Each new row is followed by its nearest point in the smallest flat space through zero that holds the last named rows.

K724 (4 x 8):
[[ -1   4 -11  -9   7 -25 -25   1]
 [-10  -5  -8  -3  -9  10  -8  14]
 [-16   5   8  -8  -4 -11  12  -1]
 [-17   7 -14   8  -9  16  -8   5]]
New rows:
[  3  11  -1 -11  19  -3 -12 -10] => [  5   6  -4   1   8 -13  -9  -8]
[ -9 -16   9   9   6  -3  -9   5] => [ 1 -4 -1 -4 -1 -1 -3  5]
[ -4 -13 -11 -12  -8 -17  16   8] => [ -7  -7   7 -14  -4 -10   4   9]
[  2 -15   4   2  -9  -1   8   7] => [ 2 -9  6 -5 -4  4  7  8]
[ -3  19  -7   0   8   4  -4 -15] => [ -4  14  -6  10   4  -2  -4 -13]

K515 (4 x 8):
[[-17  23  18   0  -2  -2  -4   4]
 [-19   3  37  -7   4  -6  19  18]
 [-23 -18   6   9  15   0  -5   3]
 [-25  25  10   7 -13 -12   2   3]]
New rows:
[ -7   5  -6  10  -5 -22   6  -6] => [-11   3  -8   8 -12 -11   6  -1]
[ -1   8 -18 -15   5   3  -7 -10] => [  7   6 -10   1  -1   4 -11  -7]
[-11  -5   2  -5  10  -3  12   4] => [-8 -9  8  1  3 -3  7  5]
[  4   0  -2  -9 -21  -4  -8 -12] => [ 7  8 -9  0 -9 -2  0 -4]
[ -6  -2  12   9  -3   2 -10  11] => [-10   1   8   2   5   1  -3   2]
[ -6   0  12  -8 -21  -3   3  12] => [-4  7 10 -3 -7 -7 12  6]

K795 (4 x 8):
[[ -7   7  17  -7  13  -1   0  12]
 [  1  17   4   9  14  -4 -10 -14]
 [ -1   4  17   5  21 -11  17 -35]
 [-11  17  18 -10  -8  -8 -15 -28]]
New rows:
[ -8 -16  10 -18  14   4 -19 -16] => [-7  5 13 -8 -1 -4 -1 -9]
[ 18  17  -8   6 -14  -4  10  16] => [  4  -2 -11   5  -2   4  -4  10]
[-3 -1  8  1 -1 -2 15 10] => [-2 -6  6 -5  4  0 10  8]

K519 (4 x 8):
[[  8  -9   1 -14 -20  24  19  19]
 [ -5 -10   2  24 -25  13  -6  -9]
 [ 12  15  10   9   1   6  -5  10]
 [-10   2  10   0  -6   1 -12   7]]
New rows:
[ 16  11 -14  -2 -33  -5  23   6] => [ 15  -5  -6   1 -10  16  18   4]
[ 13   6  -7   1  -9   1 -16  -8] => [ 4  3  1 10 -1  1 -3 -3]
[-5  0  7 11 10  6 16  3] => [ 6  2 -1  2  0  2  3  0]

K360 (4 x 8):
[[ 12   5  -6 -10  -8  -6  -9   2]
 [ -2  -4   5   8 -25   1 -11 -27]
 [ -7  11 -11   3   6  -5  16  16]
 [  0  -7 -26   3   4 -14  15   7]]
New rows:
[ 12 -14   8   1  32   9 -13  -4] => [  8 -21  12  -7  24   9  -8   1]
[  7  11  21   1  -4   6   3 -14] => [-3  7 16  1 -7  9 -8 -7]
[-19  15  -3 -11  10  -3  12  -6] => [-9  9  0  5  2  1 10  7]
[  2   0   3 -11 -13  -2   8  12] => [ 3  8 -3 -4 -3 -3  0  6]
[  7 -10   1   6  -2  21  16  -5] => [-6 -8  4  6  5  4  3 -5]
[ -3  -9 -17  10 -20   4   3  32] => [ -1   6 -15   1  -2  -9  10   8]

K335 (4 x 8):
[[-17  17  13  -2 -15  -1  -1 -12]
 [ -1   1  -8  -9  -6 -13  -9   9]
 [  2   0  10  -7 -14  14  -8   5]
 [ -3  11  17  -9   2   2 -24  15]]
New rows:
[-4 -5 18  0  2  0  1 -5] => [-3  5  9  3  2  6  0 -3]
[  6  13   2  10 -16  12  -9  -3] => [ -2   3   9  -3 -11  10  -2  -2]
[-8 -3  8 -7  3  6 -9 -1] => [-1  4  8 -2  0  4 -6  3]
[ -8  -2   3   8  -1   0 -13  -3] => [-3  5  5 -1  1  0 -4  0]

K814 (4 x 8):
[[ -5 -16   1 -29   1 -22  -3   7]
 [ -4 -26 -14   4  11  -1  -6   1]
 [ -5 -28 -23   7  -9   8   2   8]
 [  2  -4  -1   2 -10  13  11  -7]]
New rows:
[ 10 -13  -6 -17  -3  -3  -2   8] => [ -3 -13  -4 -13  -4  -7   1   5]
[ 0  3 -3 -2 -1  9  3 -9] => [ 2  0  2  2 -2  7  5 -6]
[  4  27  -6   0   9 -10  12  27] => [ -1  22   2   3  -5 -10  -9  16]
[ 16  -2 -10  -7  -3  -4  -2  -5] => [-1 -4  0 -4 -1 -1  1  0]
[  1   5 -20   4  27  -8  17  12] => [-2 -3 -5  7 10 -4 -9  4]

K672 (4 x 8):
[[-13   6  -7  -6 -11   6  15  18]
 [ 12 -17   6  -7   7   5  12 -20]
 [  5  -1 -27   0   8   5 -13 -10]
 [ -4  -1  -2   3  -6  -8   4 -13]]
New rows:
[  2   3  -1   4 -13  10   2  -3] => [-3  0 -3 -1 -3  0  4  0]
[ 27 -12  -1   7 -22   1   1  20] => [ 2  0  5 -3  2  5  2 10]
[ -4  12  -9 -10  -3   2  -3   3] => [ -5   5 -11  -1  -2   2  -1   6]
[  9   8   2 -16  24   4  -1   7] => [10 -4  2 -5 12 12 -5  9]
[-11  -1 -27  -6   4  -1 -14 -10] => [ -2   3 -29   2   1   1  -9  -9]

K10 (4 x 8):
[[ -6   7 -35  -6   4  -7  17  26]
 [-24   7  -7  13 -14   0 -18   3]
 [ -4  16 -16   0 -15  -5   5   8]
 [-11   5 -13 -14 -10  10  15  -8]]
New rows:
[  2   0 -11   7  17  -9  18  -9] => [ 5 -4 -6 -6  9  0 10  5]
[ 10  22   3   3   0  -1   3 -15] => [ 11  10   6  -2 -12  -2   3  -7]
[-11   9   3  12   3  -6   1  -3] => [-5  2  0  5 -4 -1 -7  2]
[-25  23  24  -1   3  24   9  -9] => [-14  -1   6  -5 -11  13  -2 -19]
[  3 -10 -13  17  -6   6  -4  16] => [-5  0 -8  7  3 -6 -6 13]

K110 (4 x 8):
[[ -8  17 -10 -26   7  25   8  -3]
 [  0  29   5  -5   0   3  -1   3]
 [ -4  10  -8 -21   2  12   0 -10]
 [ -2   9   0  -4  21  10  11   0]]
New rows:
[ 11 -10   6  -4 -13  -3   3  -6] => [ 1 -8 -2  0 -9 -5 -5 -3]
[-15 -14  -1  -8  -3   1 -20   6] => [ -2 -11  -5  -4 -11   1  -4  -2]
[ -5 -11  13   0  10  30  -2   9] => [-5 -6 -4 -1  7 16 13 11]
[  6  -6  18   4  -1 -19  -3  -4] => [  6  -3   7  11   0 -17  -7  -5]
[  1  12   2   9 -15 -12   4   8] => [  2  10   7   9 -12  -6  -5   9]

K108 (4 x 8):
[[-17   0  -2   5   5  -7 -13 -26]
 [ -6  -9   0  -9  13  -1 -21  -4]
 [ 10   6 -10 -10  -7 -17 -13 -11]
 [  5 -11   8 -16   3   8  -9 -21]]
New rows:
[-15   0  -7   0  -1   0  -5   3] => [-9  1 -2  5  5 -3 -5  2]
[  3   8   6  -6  17 -16 -10   3] => [ -1  -1  -6  -4   5  -8 -14   4]
[ 14  -4   0 -11  22 -12  -1  -2] => [  7  -4  -1 -11   3  -2 -11   2]

K48 (4 x 8):
[[ -2 -15  -9  -3   5  -1 -16  14]
 [  0   2   7 -10  -9  14  -5   2]
 [ -3  -1  -5  22   5  37 -25  17]
 [-12  17  -8  18 -18 -16 -20   5]]
New rows:
[  0 -22  21  -2  -5 -13  13 -18] => [  4  -3   5 -13   3 -11  16  -9]
[ 5 -1 -3  9 -1 14 -7  7] => [-1  0 -1  8  2 14 -8  6]
[ -6   0  -4 -18 -17  -2  -3  10] => [ -3  -1   3 -17 -14  -4 -10   5]
[25 -3 -9 19  2  2 11  0] => [ 3  0 -3 15 13  2  9 -4]
[ -1   0 -16  -1  21   6   4   3] => [  3 -10  -5   7  15   3   3   3]

K266 (4 x 8):
[[-23  -7  -2  13  18  -6  38  -2]
 [ 13   8  28  -1   6  -8  19  24]
 [ -6  16  -9  -7  -3  -7   9   0]
 [  2   8 -20  26 -23   7  13  28]]
New rows:
[  4 -21  13   0  -6  -6  -9 -10] => [  4 -14  10   0   6   5 -11  -6]
[-7 -7 11 -1 -6 -4 27  4] => [-5  0  7  5  8 -4 21  7]
[ 4  2 -1 -3 -5 27  1 19] => [ 8  0  0  8 -9  4 -2 13]
[-10 -12  -7  -3   2 -27  13 -12] => [-14   0  -4  -3  10  -5  12 -11]
[  7  13  -1 -11  -1   0  -2   7] => [ 6 13  2 -9 -5 -4 -2  5]
[ 4 -6 10  2 -5 -5  3  1] => [ 4 -3  8  2  2  0  1  4]

K904 (4 x 8):
[[  5  24  15   6 -11   2 -21 -11]
 [  9  19  -7  30 -26 -27 -10  -4]
 [  1  12  12  17 -12  -7 -12  10]
 [ 30  39   4  36  -3  -7   6  10]]
New rows:
[-15 -12  14   0   5  11 -15 -12] => [-12  -6  11 -13  -2   8 -14  -4]
[ 16  -4  -4 -13 -15 -13  -3   8] => [-1 -2 -5  4 -6 -7  0 -1]
[ 14 -16 -16  12   1  16 -12  -5] => [ 2 -1 -6 -1  1 -1  4 -4]
[ -4  11 -13 -16 -16  12  12  -4] => [  2   0  -6  -7   2   2   2 -12]
[ 13  15  -5 -16 -13   3   2 -11] => [  8  11  -4  -4   0   2  -2 -18]
[-16  18  15 -13  14  -9  17   9] => [ 1  0  7 -2  9  9  3  9]
